Every row belongs to one group in each of 3 separate groupings. Each group adds its own fixed numbers to the row, and there is some noise. The rows also spread widely along 11 directions, which tell nothing about the answers.
(in the rows, 128 means zero)
Known rows, each followed by its group in each grouping:
[131 151  91 109 139 111 120 119 151 146  85 133 104 152 181 128  96 153
 115 110 144 133 116 110 141 133 118 150 125 150 148 146 123  86 124]
J697 S J976
[142 164 158  84 147  96 130 119 148 173 145 113 128 160 148  96 104 154
 159 114 145 104  71  82 175 125 163 164 160 186 169 131 116 119 170]
J913 J J976
[152 116  87  82 178 129 129 123 130 132  90 142 151 126 129 143 123 142
 147 100 166 145 116  98 121 102 104 149 118  88 136 147 136  80  90]
J913 N J18
[185 131 113  89 176 149 113 153  96 169  75 170 168 131  96 106 106  86
  96 128 152 125  91 184 124 106  95 150 187 152 140 151 134 112 153]
J775 N J928
[137 134 136 145 115 147 141 113 139 141 140 147 152 148 106 115 124  79
  95 139 113 149 117 175 133 169 111 117 182 164 136 105 112 124 132]
J775 S J928
[121 164  90 136  79  98 134  67 170 145 102 142  80 176 202 136  95 165
 114 168 104 104 110 123 131 158 146 113 123 201 145  96  40 126 136]
J148 F J170
[188 117 135 104 200 128 113 138  91 176 136 129 169 115 140 121 159 100
 157 126 169 106  69 187 118 131 151 160 188 109 116 165 162 126 159]
J968 F J170
[145 128 107  84 108 145 130 101  84 160 114 155 150 165  91 124  95 127
 112 178 104 111  67 139 124 136 135 150 160 139 123 122  53 140 161]
J148 J J119
[ 98 129 156 110  83  74 137 119 156 129 151  95  91 134 121 103 104 153
 145 115 121 103 106 106 132 149 175 126 118 132 133 147 111 145 138]
J697 G J18
[191 120 140  26 137  95  94 106 134 175 102 129 122  84  98 132 132 135
 153 152 161  69  99 120  99 110 174  96 168 102 147 142 142 161 128]
J968 G J119
[144  95  87  91 118 112  93 115 137 148 157 179 169 176 124 123 175  80
 111 116 174  93  59 207 119 107 102 135 162 130 132 129  98 114 188]
J148 G J976
[147 134 176 118 110  79 142 101 190 114 227 100 141 151 146 116 114 101
 142 138 131 143 155  96 133 127 157  95 144 151 143  90 129 131 124]
J968 G J18
[117 101 137 133  91  97 122 100 123 120 105 113  78  97 156 165 104 167
 138 127 105 126 144  82  98 211 207 103 113  51  94 144 114 154  72]
J913 G J928
[193 113 109  91 161 109 150 108 143 126 137 129 160 134 121 138 128 108
 143 157 161 135  90 138 108  63 122 113 146 137 134 114 106 103 126]
J148 G J170
[126 128 101  92 129 102 138 121 147 146 134 128 129 147 138 113 135 142
 161 131 166 116  58 128 129  78 132 148 119 137 138 125  75  95 142]
J913 S J928
[179 152 132  99 186 133 135 114  91 172  94 139 138 139 165 135 106 150
 144 130 129 119  89 112 148 158 158 165 171 140 130 145 125 116 141]
J148 J J976
[118 115 114 152  84 125 133 101 151 111 124 123 120 135 116 134 118 125
 104 132 100 149 133 132 115 182 132 116 139 125 123 127 127 129  92]
J968 G J170
[144 111  67 149 105 116 118 119 170 106  90 169 120 133 148 155 140  88
  73 133 159 137 123 216  79  98  81  93 132 150 112 122 119  87 124]
J775 S J976
[106 127 110 103 101  98 125 149 111 155  78 129  92 109 108 107 116 164
 134 110 127  82  51 156 120 131 160 168 126 134 120 174 110 126 146]
J148 J J928
[ 80 119 101 140  71 138 116  83 148 127 178 159 158 224 129 115 133 108
 104 114 106 137 102 138 160 188 103 141 144 149 142  92  56 124 158]
J913 G J18
[104 124  99 113  97  89 167 107 142 112  80  86  82 109 126 140  71 190
 142 153 119 147 114  60 107 123 161 134  74  97 119 149  90 104  63]
J697 S J170
[182 122 121 130 187 150 174  83 127 124 143 129 168 140 131 146 155 135
 170 143 164 159  82 116 126 105 117 129 153 110 125 111  97  86 109]
J913 N J976
[174 119 121 107 156 107 138 116 131 142  77 117  98  79 151 160 129 153
 144 143 145 115 114 134  96 131 161 109 135 100 116 157 144 119  94]
J148 F J976
[119 108 129 128 120 117 123 100 172 126 156 123 136 118 118 152 152 106
 136 105 138 147 153 118 124 185 143 104 147  82 140 125 151 110  77]
J697 F J928
[106 125 122  87 118  43 120 139 172 142 133  87  89 117 155 116 113 162
 165 108 170  96  95  95 122  89 179 147  91 123 136 170 125 111 129]
J697 F J170
[165 127 106 100 155 118 137  98 153 146 107 125 133 127 133 143 135 132
 143 142 162 119 100 133 119 111 122 117 148 124 146 139 121 101 121]
J697 F J976
[107 154 126 111 131 131 139 117 147 157  91 119 103 129 133 111 133 169
 149  93 124 118  83 121 155 170 134 156 139 154 156 144 128 113 119]
J913 S J18
[128 125  91 159 115  88 108 145 151 116 101 129  89 136 202 148  94 120
  94 116 134 139 140 153  95 126 138 131 104 136 102 152 131 104 121]
J913 F J170
[138 124 117  73 133  91 114 145 115 140 111 121 126 130 159 132  56 130
 114 145 124 140 145  83 110 124 152 147 111  94 112 149 130 116 107]
J968 S J18
[173 124  91 103 162 123 156 123 138 122 116 130 149 134 135 138 110 116
 143 152 161 156  95 126 110  55 103 130 126 128 127 116  93  75 109]
J913 S J928
[ 71 130  75  98  89  86  68 126 146 146 110 163 111 184 181 132  88 138
  99  81 132 111 136  88 147 174 142 173 107 111 134 150 105  97 132]
J697 J J928

New rows. What belongs after each?
[ 97 111 100  97  72 114 124 101 103 154 117 149 138 163  91 120 113 138
 112 154 108  97  58 140 124 152 150 158 142 133 125 131  58 140 154]
J148 J J170
[138 131 127 133 116 109 138  93 214 128 119 112 105  91 100 137 180 128
 135 106 161 111 118 160 116 136 118  80 157 151 167 131 166 106  96]
J697 F J976
[111 102  78  90  82 112  92 103 111 160 121 187 136 165 146 141 138 112
 103 150 137  92  78 174 103 156 138 134 143 102 108 120  52 132 153]
J148 S J928
[158 149 149 145 127  85 147 130 143 119 124 120  98 118 169 136  75 124
 121 149 122 135 141 126 106 124 174 112 136 155 103 125 115 120 124]
J775 J J928
[118 145 117 111  93  92 117  94 155 142 154 139 114 170 137 120 129 129
 134 134 142  94  80 144 125 118 148 128 142 162 136 115  73 121 173]
J697 J J119
[150 131 114 144 173 120 133 139 146 105 120 130 136 129 148 147 123 107
 122  81 144 161 144 144 119 128 106 144 138 127 122 152 182  72 104]
J697 J J18
[198 151 115 143 179 120 161  96 139 123 124 121 124 154 195 139 107 139
 150 157 144 146 100 125 118  92 135 120 143 173 124 111  84  99 136]
J913 G J170
[119 131 102  75  96 111 159  82 167 144  96 110 117 147  77 107 114 182
 156 152 144 107  60  82 154  94 117 133 113 159 169 123  58 118 127]
J775 G J976
[113 142 150 141 117 113 147 136 181 120 135  96  92  91 117 121 152 136
 138  79 125 149 123 135 138 165 142 122 133 139 147 143 185 113  86]
J148 S J119
[132 102 118  54 123  92 102 122 150 154 142 125 151 120  97 134 122 106
 135 130 161 118 122 100 120 118 148 122 139  75 147 139 130 120 107]
J697 F J928
[114 123 126 129  91  68 119 148 234  84 160  96  95 112 115 122 129 104
 111  73 158 148 160 122 117  86 113  94 101 140 153 141 186  92  94]
J697 G J119
[ 83 138 150 214 109 119 153 167 110 107 160 112 101 153 174 105  96 126
 112  78  82 165 107 157 147 196 158 187 123 145  84 162 136 111 143]
J148 J J928
[175 128 176 124 114 105 162  90 141 133 145 101 125 105  97 125 107 119
 131 172 115 123 109 134 104 143 175  79 178 145 132 118 116 157 123]
J697 G J170
[100 109 123 119  85 115 134 100 167 135 146 124 125 122  95 133 155 126
 137 121 124 125 112 132 131 171 138 115 137 108 143 120 115 127  92]
J148 F J928
[107  97  79 111 110  84 126 146 131 127  73 124  88  88 137 142 148 160
 139 108 161 102  69 169  83 107 152 146  90  87  99 177 127 109 107]
J148 S J170
[149 125 106  97 147 131 105 117  94 165 112 165 139 160 164 128 120 127
 124 119 127 113  93 143 138 171 146 156 158 113 121 140  96 130 149]
J148 G J928
[129 104 111 112 121  94 118 151 141 129 120 129 120 116 112 114 137 115
 133 106 165 109  85 173 108  91 132 134 123 115 115 159 124 115 144]
J775 G J928
[167 140 136 103 127 111 122 107 163 157 103 131 113 101 109 126 133 113
 124 143 141  96 111 167 110 129 138  91 180 157 157 130 138 131 127]
J697 F J928
[ 75 131 146 146  59  83 111 135 162 134 134 133  87 135 141 108 100 129
  98 102 114 117 141 129 133 189 167 125 125 141 123 139 121 143 125]
J775 N J928
[141 140 150 114 133 130 137  79 121 167 141 124 131 136 139 136 126 139
 153 153 117 112 108 115 138 199 176 119 171 112 135 120  90 146 125]
J697 F J928
[111 100 126 158 107 120 159 113 123 101 168 116 133 130 120 140 130 114
 134 142 124 159 105 150 100 146 149 122 123  77  88 129  92 113 107]
J697 S J928
[115 141 142 132  99 100 137  98 133 143 122 125  88 129 156 128 122 149
 131 136 114 101 104 150 111 181 176 115 143 135 117 136  96 143 140]
J697 S J18
[129  93  83  88  99 126 120  72 162 144 148 157 161 155  96 150 182 112
 133 149 159 105  81 154 118 124 108 107 147 104 148 105  76 113 127]
J148 F J976
[123 155 160 105 124  78 107 187 135 153 111 107  95 123 169  96  40 115
  90  99 116 141 149 104 143 152 169 155 139 151 132 176 173 127 134]
J697 S J928
[118 134 159 170 109 106 178 108 131 114 117  92  80 105 136 123 103 177
 140 132 108 139 106 114 117 172 177 126 121 118 105 156 113 130 104]
J697 N J976
[ 93 128  98 122  75  83 126 115 211 101 120 117  87 142 137 130 116 147
 120  93 133 134 138  97 127 121 114 112  89 149 155 124 123 100  94]
J913 G J18
[109 143 137 138 101 107 129  67 181 160 166 129 122 162 147 123 174 135
 155 131 143  93  86 148 149 181 158 116 160 170 154  96  80 140 149]
J775 F J170
[129 138 150 117 142 153 181 124 125 134 116  88 147 131  90 115  62 139
 122 141  95 198 136  54 172 169 126 153 140 131 149 136 134 110  76]
J775 S J976
[179 128  90 130 206 144 168 140 155 113  88 103 140 106 116 136 136 128
 146 108 171 171 101 143 126  63  69 145 128 131 144 166 171  51  91]
J697 F J976
[ 88 121 142 125  78  40  90 169 230 115 216 109 125 165 159 100 110  65
  84  74 163 135 157 133 143  97 126 123 115 163 154 139 174  99 157]
J697 F J976
[114 128  96  72  82  58  60 114 193 161 128 158 108 142 178 131 137 116
 105 106 170  83 130 135 110 138 153 112 135 138 152 124 141 118 132]
J968 S J170
[171 124 119 150 132 148 157 100 119 136  70 134 117  90 106 144 143 122
 118 159 122 128  80 195  82 151 134  97 175 142 115 132 123 133 107]
J913 S J170
[102 140 117 136  99  89 161  89 141 138 115 104  68 137 182 125 131 204
 176 144 140  95  44 118 122 131 182 137  95 135 109 134  44 124 145]
J913 S J976
[106 152 129 161 103  94 164 165 193 104 136  88  90 129 145 100  83 130
 113 105 110 166 132 124 149 108 112 141 101 192 146 140 141  89 105]
J148 F J928
[158 151 101 100 115 115 136 100 138 143  74 149 124 150 131 126  59 137
  89 167 120 132 127 108 113 114 120 117 144 171 147 124  87 111 116]
J697 N J170
[105 114 104 106 101 100 112 130 177 141 165 127 146 165 119 103 133 108
 120 115 155 123  96 139 146 106 102 150 131 143 154 136 124 101 148]
J968 F J976
[114 149 140 160 155 112 163 114 135 142 112  82  72 105 167 121 145 194
 192  97 135 117  81 124 141 173 177 153 121 116 119 168 124 110 108]
J697 F J928
[142 114 157 139 126 127 156 156  92 130 123  93 116 102  87 115  88 116
 122 158 106 146  99 158 109 135 156 137 138 108  91 167 125 150 135]
J775 F J119
[108 103  85 109  96  97 109  86 151 133 139 156 139 159 154 155 147 114
 124 137 160 118 111 143 104 142 142 119 120  98 114 109  76 112 122]
J775 S J170
[153 162 158 127 168 106 162 136 136 130 103  89 100 100 135 123  94 156
 154 104 123 133 119 105 133 136 158 143 141 154 136 160 167 106 108]
J697 J J18
[157 104  74  82 111 109 104 122 136 138  84 155 133 142 120 128 112 117
  98 148 154 105  86 159  98  79  98 129 134 128 128 149 107 110 142]
J968 G J976
[165 147 115 124 142 111 151 123 180 116 136 127 135 136 139 124 104  92
 111 141 150 158 133 144 116  73  96 103 148 174 150 105 123  76 113]
J697 S J928
[157 133 144  91 117 109 137  97 178 138 113 113 122 111  88 123 117 129
 123 134 136 121 123 105 131 132 133  91 165 147 171 127 143 126 105]
J697 G J976
[160 144 106 110 139  72  95 150 166 140  64 145  74  95 204 149 102 122
 103 107 163 112 154 153  90 113 151 106 123 141 121 149 161 102 111]
J775 S J928
[ 90 136 133  78  87 102 115 105 125 185 100 127 111 141 108  93 118 183
 148 120 128  77  55  94 151 178 180 160 141 136 153 147  82 159 146]
J913 N J170
[118 108  93  63 118 113  89 120 161 160 114 156 146 137 102 121 165 121
 135  79 161  98  92 133 146 142 117 142 147 110 166 141 137 111 120]
J148 G J928
[ 75  90 107 163  52 136 157  61 111 114 172 146 138 173 102 134 153 145
 144 166 109 128  63 144 110 182 149 127 122  77  91  97   4 141 125]
J913 N J928
[119 128 146 145 100  83 132 110 161 127 156 113  93 124 165 137 136 132
 139 131 129 107 118 148 105 153 173 102 127 133 112 126 111 143 136]
J913 F J18
[129 113 101 110 129  99 139 146 139 133  68 106  96  96 119 132 104 151
 130 131 147 124 100 133 112 101 131 141 104 112 119 174 134 109 109]
J775 F J976
[127 141 164 147 101  95 140 128 140 126  99  95  70 110 154 122  72 159
 111 119  97 132 138 101 127 191 183 116 132 132 122 164 148 144 112]
J697 G J976
[171 139 113 132 147 125 130 115 133 132 121 152 135 166 160 127 115 100
 111 139 136 128 112 181 121 120 107 122 157 173 124 117 100 113 163]
J775 G J18
[143 160 130 116 107 109  95 135 170 146  99 131  85 137 161 108  91 127
  94 103 117 119 142 133 137 155 131 123 150 183 156 143 164 129 133]
J968 G J119
[124 131 127 187 121 115 183 151 147  89 112  83  86 119 118  99 112 152
 129 113 124 151  73 168 119  94 113 145 109 163 111 173 130  93 134]
J697 G J976
[111 106 114  90  90  71 109 130 160 123 143 135 131 130  91 130 129 103
 116 120 154  99 106 153  96  94 135 118 126 120 127 138 125 116 141]
J697 J J18
[167 116 113 108 173  90 137 110 156 114 159 112 135 149 190 149 127 140
 173 118 178 152 113  75 127  81 145 134 106  96 120 126 112  83 116]
J913 G J976
[138 130 121  82 119  93  90  38 164 151 161 158 126 151 173 181 164 138
 160 127 158  96 146  81 117 189 189  92 151  81 137  91  99 126 105]
J697 J J119
[111 134 110 127  98 111 133  89 105 154 120 133 109 182 162 111 104 168
 141 150 113  99  48 125 139 161 164 160 132 146 116 129  32 145 174]
J913 G J170
[121  98  95 120  90 119 119  92 154 125 166 159 154 160 125 151 139  87
 105 152 126 136 126 150 113 148 117 107 139 108 126  95  76 116 116]
J148 F J928
[ 97 124 125 117 100  86 120 118 184 139 158 122 111 134 148 127 144 131
 142  97 139 116 122 115 144 157 152 129 122 127 147 126 126 114 109]
J148 F J928
[115 132 119 139 118 114 152  93 159 141 134 120 122 126  99 115 192 155
 173 104 158  91  32 167 131 126 143 142 148 161 143 128 105 111 145]
J913 J J170
[168 148 148  76 157 100 124 147 145 154 175 121 158 153 124  86 106 107
 144 128 165 128  90 119 145  61 127 151 154 164 150 130 130 109 165]
J968 N J119
[ 95 100  97 126  96  83 134  98 120 120 113 111  83 140 158 139 127 189
 160 129 145 100  69 115 106 136 173 144  83  70  90 165  65 122 132]
J697 G J976
[110  98 108 181  94  98 138 125 138  89 105 128  79  89 141 164 141 139
 125 113 126 129 114 168  67 147 160 111 107  82  74 148 127 110  91]
J913 J J928
[133 132 107 117 134 117 109 138 141 147 127 146 138 157 166 116 120 109
 108 112 148 133 103 151 136 133 114 155 143 141 130 144 138  96 147]
J968 S J976
[182 135 139 100 169  83 131 139 106 144 112 128 103 105 204 146 103 135
 144 142 146 111 113 148  89 116 181 125 132 118  92 150 127 125 138]
J148 S J18
[ 78  80 109 141  46  85 155 141 189  86 163 100 116 108  61 111 154 111
 116 126 148 139  82 173  93  76 109 116  94 111 114 141 129 101 112]
J968 S J976
[102 117 153  96  96  87 114 152 143 136 198 113 150 181 123  91  87  97
 115 110 125 135 111 104 152 129 145 152 130 137 135 132 111 139 169]
J913 G J18
[119 116 108 112 104  93 103 136 110 149  99 141 107 133 162 132 103 132
 107 132 133 111  91 149  97 148 168 143 127 114 103 154 105 136 145]
J913 S J170
[169 123 127 129 112 125 134  91 160 126 100 127 103  84  96 157 144 112
 113 158 128 113 124 181  78 138 135  61 166 125 130 128 136 137 101]
J697 F J119
[152 120 135  93 107  86 103 102 174 142 132 131 115 111 152 159 105 109
 115 148 134 119 169  94 103 153 171  77 146 107 139 109 130 139  91]
J913 F J928
[151 119 127 120 150  94 120 133 127 157 139 123 117 129 168 123 152 128
 155 124 174  88  54 178 114 104 159 141 142 129 113 157 113 124 178]
J913 F J976
[159 126 112 130 111 151 114 119  95 152  31 160  97 104 105 131 100 126
  77 144  97 103 104 194  91 186 130 112 181 131 116 162 123 150 127]
J697 G J928
[142 118 107 135  74  75  90 138 143 127 100 142  67 107 168 142 107 111
  82 158 130  89 124 205  54 114 156  90 124 133  87 151 121 145 149]
J968 F J119
[ 97 117 118  87  96  99  90 148 129 166 110 146 118 135 124 110 134 119
 111  94 142  92  80 165 123 157 146 151 144 124 133 159 133 139 162]
J913 S J18
[123  97 131 137  92  81  84 139 140 119 170 155 119 118 147 152 169  79
 103  96 148  97 115 208  78 152 168 110 148  94  88 141 153 138 153]
J148 J J119
[175 146 164 102 170  67 131 130 149 146 142  96  92  95 217 153  90 145
 165 131 143 126 163  71 122 141 210 110 125 110 121 140 148 123  92]
J148 F J928
[120 151 110  91  72  65  72 102 185 149 153 178 115 188 196 117 102 107
  85 130 144  86 146 138 119 135 135 106 140 182 144  99  93 127 169]
J968 N J18
[124 118 142 122 129  99 160 152 159 112 161 100 134 115  95 100 121 126
 152 102 155 154  96 112 130  80 131 142 116 125 133 141 135  98 110]
J913 N J928
[134  96  98 160 119 149 133 119  99 119 139 167 167 160 111 145 151  84
  94 128 124 143  80 207 108 150 103 148 163 116  95 132 106 104 153]
J148 J J976
[135 125 106 183 136 131 152 150 148  98  84 124 104 109 150 139 119 113
  91 102 131 173 129 183 107 138 102 131 124 137 104 158 163  85 102]
J775 S J976
[130 136 144  69 136  97 106 139 132 191  91 113 111 116 127 105 114 152
 143 116 150  80  85 117 154 154 170 155 152 135 152 173 141 145 153]
J775 F J976
[114 142 121  84 139  88 128 135 180 144 130 102 129 142 149 115 104 141
 146  89 161 148 130  61 166 123 139 160 113 143 166 135 147  90  97]
J775 S J170
[125 102 110 104 100 116 151 149 113 106  94 115 116 105  77 132  69 144
 105 145 108 162 125  99 101 110 134 136  96  79 104 160 118 121  77]
J148 N J119
[132 115 146 142  80 107 130  70 124 134 127 136  93 124 143 147 142 148
 136 155 107  85  98 160  89 199 191  84 154 109  98 114  73 178 138]
J913 G J18
[167 128 150 144 171 101 156 148 105 124 163 109 133 130 191 132  95 108
 134 134 133 166 116 137 115 123 167 148 136 122  91 142 134 110 129]
J148 S J170
[ 98 100 107 130  54  81 100 105 144 131 138 146 100 160 161 133 123 132
 105 132 133  93  90 147 104 154 163 118 117 111 106 133  71 145 163]
J913 G J976
[ 91 158 134 125  85 101 140 124 161 153  98 106  88 140 130  96  85 160
 115 124 107 121  98 112 153 166 152 145 130 190 153 134 106 132 130]
J775 S J170
[ 94  71 109 127  56 108 128 112 139 112 146 141 149 122  31 134 160  95
 100 135 135 111  75 188  86 128 125 113 144  85 110 141 110 128 136]
J697 J J976
[157 103  93 149 120  70 138  73 216  91 181 135 119 117 179 182 204 100
 155 139 190 119 124 180  67  80 133  60 116 120 115  87 107  86  96]
J148 F J170
[147 117  92 151 118 135 147 157 140 100  41 123  97  93 103 130  99 128
  76 106 111 156 116 174 103 120  86 127 125 145 122 176 171  98  92]
J148 G J976
[175 144 101 168 129 141 140  83 159 116  37 136  72  96 166 163 120 161
 106 132 108 138 148 147  99 181 121  88 148 146 126 135 153 108  67]
J968 G J976
[201 111  80  85 197 140 106 121  73 150 136 187 214 184 159 159 111  64
 106 149 156 148 104 153 115  98 107 163 174 113 109 121 100  89 157]
J148 J J170
[ 89 102 149 195  78 133 137 130  95 115 164 140 132 156 112 109 118 102
  80 121  94 146  95 195 115 205 143 144 152 107  80 155 107 143 156]
J697 N J976
[110 136 143 113 124  79 110 159 175 132 149 106 118 155 165 102  87 122
 117  74 145 148 142  80 173 137 139 158 114 147 150 154 164 106 133]
J775 G J976
[120 149 111  70 127  86 112 119 173 155  99 130 124 152 145 116  80 158
 128 108 152 129 138  51 158 125 138 148 116 153 171 130 123 101  99]
J775 N J170
[ 79 100 143 170  70 102 157 112 139 117 162 100  87 103 115 130 161 149
 154 128 111 113  82 161 107 182 182 123 115  91  94 144  96 146 114]
J148 F J928
[147 123 142 166 124 132 160 133 136 124 104 104 109  96 104 123 124 121
 112 140 115 139  92 180 109 139 130 115 159 147 117 153 143 130 125]
J913 F J976
[117 135 102  84 150  96 134 134 139 148 108 101 110 134 174 117 103 184
 168 104 156 134  90  63 151 114 144 185  92 104 133 164 125  84 107]
J968 S J976
[154 131 101 121 166 123 139 139 121 140  90 120 123 135 154 127  94 134
 123 130 145 139  97 138 128 105 114 157 131 133 126 170 129  93 133]
J697 F J976
[120 123 129  78 105  59  96 130 167 150 141 128 119 134 164 131 107 116
 120 121 161 113 136 102 121 128 176 121 124 123 137 132 131 127 125]
J775 S J170
